The rows come from 6 hidden closed curves, with some noise, and rows from the same curve form a group. Each curve winds through 6 dimensions. The rows are also pushed far along 4 directions, which tell nothing about the answers.
Known rows, each followed by its group:
[ -7  13  14  -5  11 -27   2 -15 -15 -22  -4  12  -2   7  -3 -12  13  -2
  11  -2   4  10] => q534
[  8  -8   1  -9   6  -3   1   2   3  -3 -12  -1   1  -3 -10  15  10 -10
   8  -2  19  16] => q262
[ -3  12  -8  -2   2  21 -18   0  -4  -5  22 -19  11  -3  -6  14 -23  -3
  -4  11 -19 -18] => q502
[  9 -27  -2   6   3  -6  10  -9   1  19 -15   6  -3  -7   5  -6  11   3
  -1 -15   2  15] => q156
[  9 -27   6  11   0 -22  17  -9  -2  17 -16  11  -7  -8   7 -12  14  13
  -3 -14  15   8] => q156
[  5   1  -6 -23  15  -5  -4  20  -7 -32  -9 -20   6   5   7  20 -13 -29
  -2  10   6  25] => q861
[ -1   8  13  -3  -5 -27  10  -3  -8   0   2   9   1  -5  -4 -15   5   4
  -4  -8  -1  -5] => q502
[ 13 -31   2   5   4  16  -3  20   1  -4 -11  -4  -1 -20   0   8  11   6
  -9   6  22  12] => q861
[  9  13   3 -21   3  -1   0   7  12  -7  -3  -6   3   1 -10  13   6 -18
  14  -2   2  10] => q262
[ -9   1   0  15  -7  12   1 -16  20  30  21   5  16  -4 -15 -22  11  22
  -5  -1 -16 -25] => q534
[ -5 -14  -4  -3  -3  12   4  10  10   4  -1   1  -2  -4   3  -7   4   2
  -9   5   7   0] => q262
[ -5   2   3 -15   5  -4  -7   0  -9 -19  13 -14   3  -6   3  -3  -6   0
  -4  10  -7 -10] => q156
[  4 -16  -1  26   3  18   2  -3  -3  10 -10  10  -3 -20  -7   7   3  10
 -13   2   8  21] => q861
[  3 -27  -2   1   4  19   6  18   1  -9 -14   6 -11 -14   8  20  -3   0
 -12   7  27  24] => q502
[  2 -10   6  23   1   6  -4 -16   1  10   8   0   4 -16  -9  -5   9  25
  -1   3  -4 -11] => q502
[ -9  16   2  -3  10 -12 -16  13 -40 -42  12  -1   4  19  23   8 -27  -7
  -3   9  -3  -9] => q502
[ -8 -16  -1  16  -9  25   2  -6   7  11  -2   1 -16 -23  -8  -2   4  21
 -17  13  11  -3] => q976
[  4   6  -3 -15   5  -3  -5   0 -16  -6  -9   5  -9   9   5   8  -8 -20
   9  -8  -4  13] => q976
[  6  -1   8   4  -9  -2   9   5  19   8   3  -5   2 -15  -4  -4   9  14
  -1  -1   0  -9] => q262
[ -2 -11  -5   0   2  32  -3  12   5  -4  -1  -4  -4 -21  -5   2  -2  -2
 -19  16   2  14] => q861
[  8  -5   9   4   5  10  -2   6   2 -11   0  -2   0 -20  -7  16   3   6
  -1   6   6   7] => q156
[ -9  -1   1   1   6  -8   0   2  -4 -14  -2   7  -1  17  12  -8   8   1
   5   3  11   3] => q976
[ -5 -18  -3  16  -7   2   9 -10  -5  18 -14  12 -13  -8  -1 -13   7  10
 -12  -2  12   7] => q534
[-10  -3  -3  15  -4   1  -4  -2 -11   3  10   1   0   5  13 -13 -10  16
 -10   4  -6 -18] => q262
[-4  5 -9  6 -4 15  1  1 11 15  1  0  4  1 -4 -2 -4 -4 -8  1 -7  5] => q861
[  8 -12  -6  18  -6  28  -9   8  16  22  18 -11  16 -12  -1   9  -7  20
  -4   1 -12 -26] => q262
[  0  -4   4  -4  -2 -14  10  -2   4  13   6  14   6   8   3  -5   2   4
   3 -13   6  -9] => q502
[ -2  -8  -2  18   3  13  -9  -2  -6  -2  20 -13   9 -11   6  13 -19  21
 -10  10  -9 -20] => q861
[ 10  -9  -2  16  -9  26   3  -2  29  25  -3 -11  -2 -26 -17  -6  18  14
  -5   4 -10   1] => q502
[-16  -2  -3   3  11 -21  -4 -21 -36 -17  -7   5  -9  14  10 -10 -10  -2
  -7   2   5   8] => q262
[ -4  -8  15  20   1   4   1 -12  -9  -7   6   4  -5 -29 -11  -5   7  26
 -13   9   5  -3] => q156
[  2 -17   2  11  -4 -11  10  -6  -2  13  -2   2  -3  -4   9  -4  -1  13
  -6  -7   6  -5] => q156
[ -4 -10  -5 -10   6   8  -6  -8   0  -3   3  -7  -1   1   1  -8   4  -3
   1   5  -7   0] => q976
[  6 -28  -4   9  -1  12   1  13  -4   6 -17   5  -8  -6  10  -5   9   2
  -8  -1  17  13] => q262
[  2   4   9  -7   1 -36  11 -11 -16  -6 -13   7 -13   7   9  -5   0  -4
   7 -11   6   7] => q534
[  5  16  -8 -13  -7   7  -1  12   4   7  -5   7  -4  19   5  13  -8 -20
  15 -10  -6   2] => q976
[-14  19   2 -17   2 -16  -4  -9  -6 -15  20 -13   4   9   1 -13 -11  -1
  -1   6 -17 -22] => q156
[-14  15  -2  -5   8   0  -3 -13 -11 -16   9  -2  -5   4   1   4 -16  -5
  -2   7 -12   2] => q861
[  2  -7 -14 -10   5  46  -9  20  22  -8   7 -26   3 -19  -5  27 -15  -9
 -12  20  -8  12] => q534
[ -6 -16   6  17  19  -9  -9  -3 -43 -39  -7   1 -11  -3  24   5 -11   9
 -10  13  11  15] => q534
[ -6   0  -2   2  -2  18  -5  20  -3 -23   3 -13  -9 -12   7  20 -21   4
 -16  22  11   0] => q262
[  0  -9  -6  12  -2  -6   1   1 -10   0 -11  -2  -7   5  11   2  -6   2
  -6   2  11   4] => q262
[-25   8  -5 -10   7 -21  -6 -21 -35 -21  -3   8 -16  24  14 -19  -8  -9
  -1   5   0   1] => q976
[ 13 -17   1  10  -4  16  -4   6   3  16  -6   3   1 -19  -9  11   8  11
  -1  -4  11   0] => q976
[-11  -7   0  29   3   7  -9 -20 -16  -1  19 -11   1 -18  -1   8 -23  30
 -19  13  -8 -22] => q262
[ -3 -22   1   8   7  -3   9 -19   2  12  -3  11  -3  -3   3 -17  14  11
  -1  -7  -1   7] => q502
[-12  20  -3  -9   5 -11  -5   0 -22 -23   0  12 -10  31  22  -1 -12 -14
  13  -2  -6   4] => q976
[ 11 -15   0   2   0   3   9  -1  15  15  -5 -12   7 -20 -11   0   5   3
 -11  -1   0   8] => q861
[  8 -14   4  -8   6   6  -5  14  -1 -15  -2  -7   0 -10   3  12   4   1
   2   7  14   3] => q861
[11  5  9  5 -7 -8  7  9 11  8 -5 13  3  0 -6 -3 19  3 10 -9 11  0] => q156
[ -7 -13 -13  -2   7  20  -5  16  -8 -16  -7  -6  -5   3  14  14 -16 -13
 -13  12   8  17] => q976
[ 18 -28   1  -8  13   5  -2   9  -7  -8 -25   0  -6  -9  -2  22  15 -14
   9  -3  26  32] => q156
[ 15  -4  -6   7 -14  18  -2  18  19  28  -1  -2  11  -2  -5   3   5   1
  -1  -8  -3 -11] => q502
[ -6  13   8  16 -11   5   4 -19   4  12  18  -2  -7 -22 -11  -3 -13  27
  -8   4 -19 -27] => q534
[  0  30  -5  -9 -13 -16   5  -9  17  24  17  -5  10  28   4  -9 -10  -5
  20 -18 -32 -32] => q534
[-14  -4  11   7  -8 -31  14 -40   1  24  10   6  -5 -12 -13 -43  17  26
 -10  -7  -9 -22] => q156
[ 14  -1   6  -5  -1 -19   6  -7   7  16 -19   6   2   2 -10 -18  32 -10
  15 -17  -1  14] => q502
[ 23  -5  -2 -23  -6  20   9  22  41  21  -2  -7  12 -16 -17  23   8 -16
   9 -10   3   7] => q502
[  9  -4  -1  -6   1 -12   6  -6   0  11 -14   1  -7   4   5  -6   6  -7
  12 -15  -7  10] => q534
[-17  25  -5  -7  -2  20  -9   7   4 -14  24 -10   5   3  -3   3 -20  -4
  -7  16 -20 -15] => q861
[ -2  14  11  17  -8 -19   1 -16 -20   4  -2  14  -9  -1  -3 -15   4  14
   2  -7  -5  -8] => q262
[-13 -12  13  12  23 -25  -1 -31 -49 -33  -2   9 -15 -10  13  -8  -8  13
 -11   6   2  17] => q156
[ -4 -15   9  12   7 -24  -4 -16 -37  -8 -11  17  -9   3   6 -13  10  10
  -1  -5  18   3] => q976
[ -4  24  10   8  -5 -12   2  -7   9   5  25   2  15   5  -5  -4  -5  15
   6  -4 -16 -29] => q976
[ 10   0   4   8 -18  12  13  -6  28  35   3  -1  -5 -25 -19   1   7  16
   1  -8  -8 -14] => q534
[  2  11 -12 -25  -3  25  -6  11  24  17  21 -11  18   4  -9  13 -16 -17
   4  -4 -23 -18] => q534
[ 13 -13  11  -7   7  -9   8  -4   4  -3 -16  13  -5  -6  -4  -4  27  -5
  15 -11   9  25] => q976
[ -1 -24   7  11  10 -16   1 -24 -23  -2 -18  13 -14  -8  -4  -8  16  10
   0  -4  22  16] => q156
[ -9  20  -4 -32   4 -22  -2  -5   0 -10   6  -4   1  34   9  -9  -2 -21
  22  -6 -10  -9] => q861
[ -9  25  -8 -20   0  -6  -7   7  -7 -13   2  -4   1  24   3   9 -17 -22
   5   4  -1  -2] => q502
[  8  23  -6 -26   3  14 -10  28  11 -23  -2  -5   1  24   5  38 -11 -30
  27   3   7   8] => q861
[ -6   7  -2 -21   4  -5  -3  -4 -13  -4   8   7   4  10   0   0 -12 -14
   1  -7  -7  -4] => q534

New rows. What belongs after each?
[ -8  10  -8   4  -4  21   3   9  23   5  19 -10  11   2   5   5 -16   4
  -8   8 -17 -13] => q976
[  2   3   5   6   6 -26   1  -5 -18 -10  -5   7  -1  18  15  -6   4   0
  12  -8   4   2] => q534
[ 5  4 11 -4  2 -8  4 -9  5  1  3  7 -1 -3 -6 -5 15  3 13 -7 -6  0] => q976
[ 2  0  9  9  3 -6  7 -1  7  1  7  5  8 -7 -1 -3  6 12 -2 -2 -2  0] => q976
[  1  15  -7 -18   8 -26  -1   5  -4  -9  -2  -8  13  32  11   4  -9 -24
  12  -8  -4   3] => q861
[-20   6  -5  -5   7   4 -15 -17 -14 -13  24 -11   1  10   7 -12 -17   8
  -4  12 -21 -23] => q976
[ 13 -18   0   4   7  14  -6   5  -4  -6 -17  -8  -5 -22  -5   4  12  -4
  -5   5   4  26] => q502
[ -3 -12   2   1  -8  -7   9  -9   2  14 -23  15 -19  -1  -9 -13  22   2
  -1  -4  25  12] => q976
[  9   2  -9 -23   5  13  -8  31  20 -10   8 -14  18  20   9  20  -5 -20
  14   3   1  -3] => q262
[-10 -12  -5  11   0   5   5  -4   1   7  -2   4  -4  -2   8 -11  -2   7
 -15   4   2   5] => q976
[  1  13   9  -2   3 -24   4 -13  -6  -8   6  -1   0   3   3  -4  -1   2
  11  -8 -15  -5] => q534
[-13  -7  -1   4  13   0  -8  -2 -27 -29  10 -13   3 -10  10  -5 -18   4
 -26  18  -5   3] => q861
[  5 -21  -5 -13   9  16   1  20  -7 -17 -26   3 -10 -11   1   1  13 -22
 -11   8  23  43] => q861
[-23  12  -1  12  -2  18  -7  -7  -4 -16  26  -3  -8   0  10  -4 -20  21
  -9  20 -15 -23] => q976
[ -1  -1  -2 -12  -3   8   3  10  11  -7 -17   5 -16   5  -1   4  12 -10
   8   5  19  16] => q976
[  0   7  -4  -7  -2   9  -7   5  -9   3   9   5   1   5   3   9 -13  -6
   3  -5  -9  -9] => q534
[  0  -9  -5  11  -7   8   4   9   1  -2  -7 -13 -11 -13   8   8 -13   8
 -16  13   4   3] => q262
[-15   7  -1   5   4   7 -10 -14 -16 -13   7   0  -6  -2  -6   0  -7   5
  -6  12  -1  -3] => q156
[-11   8  -6 -16  15   4 -13   3 -17 -26  23  -7  10  16  13  20 -31  -9
   2   6 -10 -10] => q502
[ -9   1  -8 -14  -5   5  -3   0   8   5   8  -8  -1  11   6  -7  -4  -5
   2   2  -7 -13] => q861
[  1   1  -1   0   2  -6   6  -4   5   1   2 -14   5 -10  -6   4  -7   0
 -10   3  -3   3] => q861
[-11 -14  11  13   0   1  10 -24  -7   3  -7  15 -18 -27 -13 -23  16  19
 -17   5   8  12] => q861
[-10  -3   6   2  11 -13   0 -10 -11 -22  16 -12   3  -6  10  -3 -11  14
  -8  12  -4 -11] => q262
[  1 -15 -16 -18   3  33 -11  23   7 -11  -3 -18  -5  -2   8  18 -13 -15
  -5  15   4   8] => q861
[  2   8   5   7   1  -7  -5  -1 -25 -15 -12   7 -14  -3   4   5  -5  -2
  -1   1   3  11] => q262
[ 15   4   3 -20  10 -25   7  10   1  -6 -18   9   4  23  10  -1  15 -28
  24 -21   1  26] => q156
[  9  15  -2   1 -13  -8  -1  11  13  23   6   4  16  18  -2  -8   5  -3
  12 -14  -9 -22] => q502
[  3 -14  11   0   4 -15   4  -6  -5  -5  -4   5  -4  -7  -2  -7  19  11
   4  -3  14   0] => q861
[ -1  10  16   6   0 -27   3  -6 -24 -15  -8  18 -11   4   4 -15  10   5
   7  -4   8   3] => q262
[  9   9   5   1 -12  -3  13   7  21  19  -6  11   1   1  -8   4   9  -1
   9 -11   6   0] => q976
[  1 -12  -2  13  -4  -9   6  -9   3  25  -1   4   8  -1  -2 -14   5  10
 -10  -8   1  -6] => q976
[  5  -3   3  30 -15  11   3 -17   1  29   0   2  -9 -28 -14  -9   1  25
 -13  -1 -10 -11] => q262
[  9  -9   0  -3   7  20  -5   8   0 -15  -5 -15  -6 -26  -9  27  -8  -4
  -7  12   6  17] => q262
[ 17  -3   0   5  -7  33  -6  27  12   1  -2  -6   0 -21  -4  22  -3   0
   0   5  -1   3] => q262
[ 10 -26  -5  -7  -4  11   6  -7  26  32 -12  -1   1  -8 -12 -17  30  -1
   6 -11   1   8] => q976
[  4  -2  -1   8 -15  13   8  -7  21  25  -4  -5  -7 -23 -17  -2   6  10
  -8   0  -5  -3] => q262
[ -2  -8   4  15   2   2  -9  -4 -22  -5   7   3  -3  -9   3   5  -8  16
  -6   4   6 -11] => q976
[  9 -13   4 -16  -3   7   8  -1  22  10  -9  -3  -6 -16 -12  -3  20  -2
   6  -4   6   9] => q861
[  5  -1  -5 -11  -1  39 -11  29  16  -9   4  -5   3  -9  -3  14   1  -9
   0  12   2   5] => q861
[-26   7  10  19   3 -19   2 -32 -39 -24   6   4 -23 -16   2 -17 -16  22
 -26  16  -2  -3] => q262
[-16   9   0   3   0   6  -1  -6  -2 -16   9   6 -11   7  11  -6  -3   7
   2  11  -3  -4] => q976
[  6   6   1  -7 -11  -1  17  -3  22  23 -13  10  -9  -2 -13  -4  14  -8
   7 -12   2  10] => q976
[ 11 -18   7   4  14  -6  -3  10 -18 -23 -18   7  -5  -5  12   4  13  -4
   4  -1  15  25] => q502
[-25   2   4  19   9 -22   3 -27 -39 -17  -3  17 -12   3   7 -24  -7   9
 -20   6   1  11] => q861
[  7  17   2   1  -4 -10  -5   4   8   6   8   0  13  19   4  -7   8   0
  19  -9 -12 -17] => q502
[ 11  -3  -7  -6   3  53 -15  26  20  -6   8 -19   7 -25 -12  29  -7  -6
  -4  16 -10   6] => q156
[  1   9   5   1 -15  -9  11   3  18  16  -4   8  -2   3  -8  -9  15   5
   5  -5   9  -9] => q262
[ -3 -17   6  12  13  -3  -5  -8 -37 -26  -7   0 -15 -17  13  -6  -6   8
 -15   8  -2  16] => q262
[  9  -6  -1 -13   8  18 -10  13   3  -6  -1   1   7  -4  -6  15   5 -13
  10   0   5  11] => q262
[  9   5  -3 -20   1  20  -2  13  22  -3  -5   0  -7   4   0  11   8 -16
  21  -3  -7  12] => q976
[ -9  -2   2  -7  10  -9  -5  -5  -6 -18   8  -6   5   9   5  -9   5   1
   2   8   1  -5] => q976
[-10  22  -1 -15  -4 -10  10  -6  15   0   3   3  -3  16   0 -10   2 -10
  10  -4 -10   1] => q976
[  5  -6 -22 -12   6  41 -17  24   7  -8   2 -24   5   0   6  35 -27 -21
  -3  14  -4   8] => q262
[ -9 -13 -15   1   9  27 -13  14  -7 -13  18 -18  10  -5  13  17 -32   2
 -21  17  -4  -8] => q534
[  8  -1   7   0  -6   4   4   8   4   4   5  -1   4 -21  -8   1  -2   6
 -12   1  -3  -5] => q502
[-15  14  -2   6  -4   1  -5   6 -13 -26  12 -17  -7   0  14  11 -32   8
 -16  21  -3 -15] => q262
[ -6  -9  13   2  11 -27   4 -12 -16 -20   2   2  -1  -2   8 -13   6  13
  -2   3   7   0] => q262
[  1  -1   8  -2   2   3   1  -7   2  -1   4   2  -1 -17 -11  -5   8   7
  -2   2  -2   1] => q262
[ -2  -2   4   2   6  -5   0   9 -12 -20   7  -4   0  -4  16   3 -15   4
 -10   6  -6  -2] => q156
[  9   6  -1 -27   9   0  -7  26   2 -22  -3  -6  12  13   4   6   8 -25
  11   2   3  13] => q861
[-11  14  -6   4  -4  10   0   5  -2  -7   9  -2  -3   4   6   3 -20   0
 -10   9 -10  -4] => q156
[ -3  -5  -4   8  -3  15  -1  -1  -1   7  -2  10 -10   1   8   1  -4   3
   1  -2  -6   2] => q976
[  0 -12  -1  -8   7   9   2  18  -4 -17  -6   6  -6   0  13  19 -10  -8
  -5   5  21  16] => q502
[-18  24   1 -14   8 -15  -5 -20 -14 -21  17  -4  -2  17   6  -3 -18  -4
   7   4 -19 -11] => q861
[ -1  -6  -1   8  -1 -22   5  -4 -15   2 -15  10  -6  16  13 -15   7   0
   0  -8  11   4] => q262
[  7   5  10 -20  13 -20   4   0   0 -18  -4   5   3   9   0   5  12 -15
  20  -9   5  15] => q502
[ -5   4  10  15  -5  -3   0  -4 -15  -5  11   1  -1 -23  -7  -6  -8  20
 -18   7  -3 -14] => q502
[  1  11   1  10 -10   3   2  -7   2  13  -1  -5  -7 -10  -9   1  -5   5
  -4   0  -9  -5] => q262
[  4  -1   1   5  -6  28  -5  11  16   1   9  -9   4 -22 -14  11   2   9
  -8  13   0  -8] => q156
[ 19  -4  10  -5 -14 -19  22   4  34  27 -15   4   1  -7 -11 -15  34   2
  12 -16   8   4] => q262
[  1  32   5 -20   4 -37   7   6  -7 -22 -10  10   1  38  11  14  -3 -25
  28 -11  10   9] => q156
[  5  14   9  -9   0  -7   1   7   5 -11  -1   3   2   2  -8   4  11  -6
  13  -1   6   2] => q156
[-10  -8  10  18   0 -16  19 -17   0   5  -5  18  -8  -8   1 -22  13  17
 -12  -3   7  10] => q976
[ 11  10  -9  -5 -23  36   2  20  54  40  18 -11  16  -6 -11  -3   4   4
   6  -5 -27 -28] => q262
[  8  -7  -6   6 -17  13  13  -4  33  42 -13   9  -4  -1 -14  -1  19   3
   8 -13   6   1] => q861
[ -9   5  12   4   2  -7   1 -18  -8  -4  14   6  -2 -12  -7 -16   6  16
  -4   2 -11 -10] => q262
[  3  12   0  -6   1 -16   0  -9  -1  11  10   2  14  16   1 -10  -1  -5
  12 -15 -18 -12] => q976
[-14  28   2 -12  -1   2  -6  -8   3 -16  17  -1  -7  15   1  -2  -7  -1
  14   5 -17 -17] => q976
[ -3   7   2 -10   7 -38   7 -17  -5  -5  -2  -5   4  19   6 -12   4  -7
  11  -9  -5   0] => q262
[ -4 -14   0   0  16   1 -11  -7 -31 -28  -9  -1 -13  -4   5  15  -7  -3
  -3  11  18  18] => q156
[-20   6   5  15   0  -2  -5 -30 -16  -1  12   7  -6  -6 -10 -18  -1  19
  -9   9  -6 -13] => q156
[ -7   0  -8  16 -10  10  -3 -20  10  33  17  -4   8  -1  -9 -11  -6  17
  -6  -4 -19 -27] => q262
[  3   7   8  -3 -14   8   9  -2  30  23   2  14  -1  -6 -19 -12  26   8
  11  -9   1  -9] => q861
[  4 -21  -5   5   8  26  -2   9   5 -13 -19  -9 -14 -20  -1  13   5  -4
 -10  16  13  34] => q534
[  2 -11   9  16  -3  -3  16  -4   1   8 -14  17 -11 -16  -5  -3  11  11
  -8  -4  17  16] => q976
[ -1   9  -6 -15  -9  12   5  18  21   8  11  -7   7   3   1   5 -13  -9
  -5   0 -12 -10] => q502
[-11 -11  -4  13  10   6  -8   3 -28 -27  -6   0 -14   2  21  -1 -11   3
 -12  16   7  14] => q502
[ -3  13  -5  -9  -9  13   3   7  24  14   5  -1   6   1 -10 -10   8  -8
   0   0 -10  -5] => q861
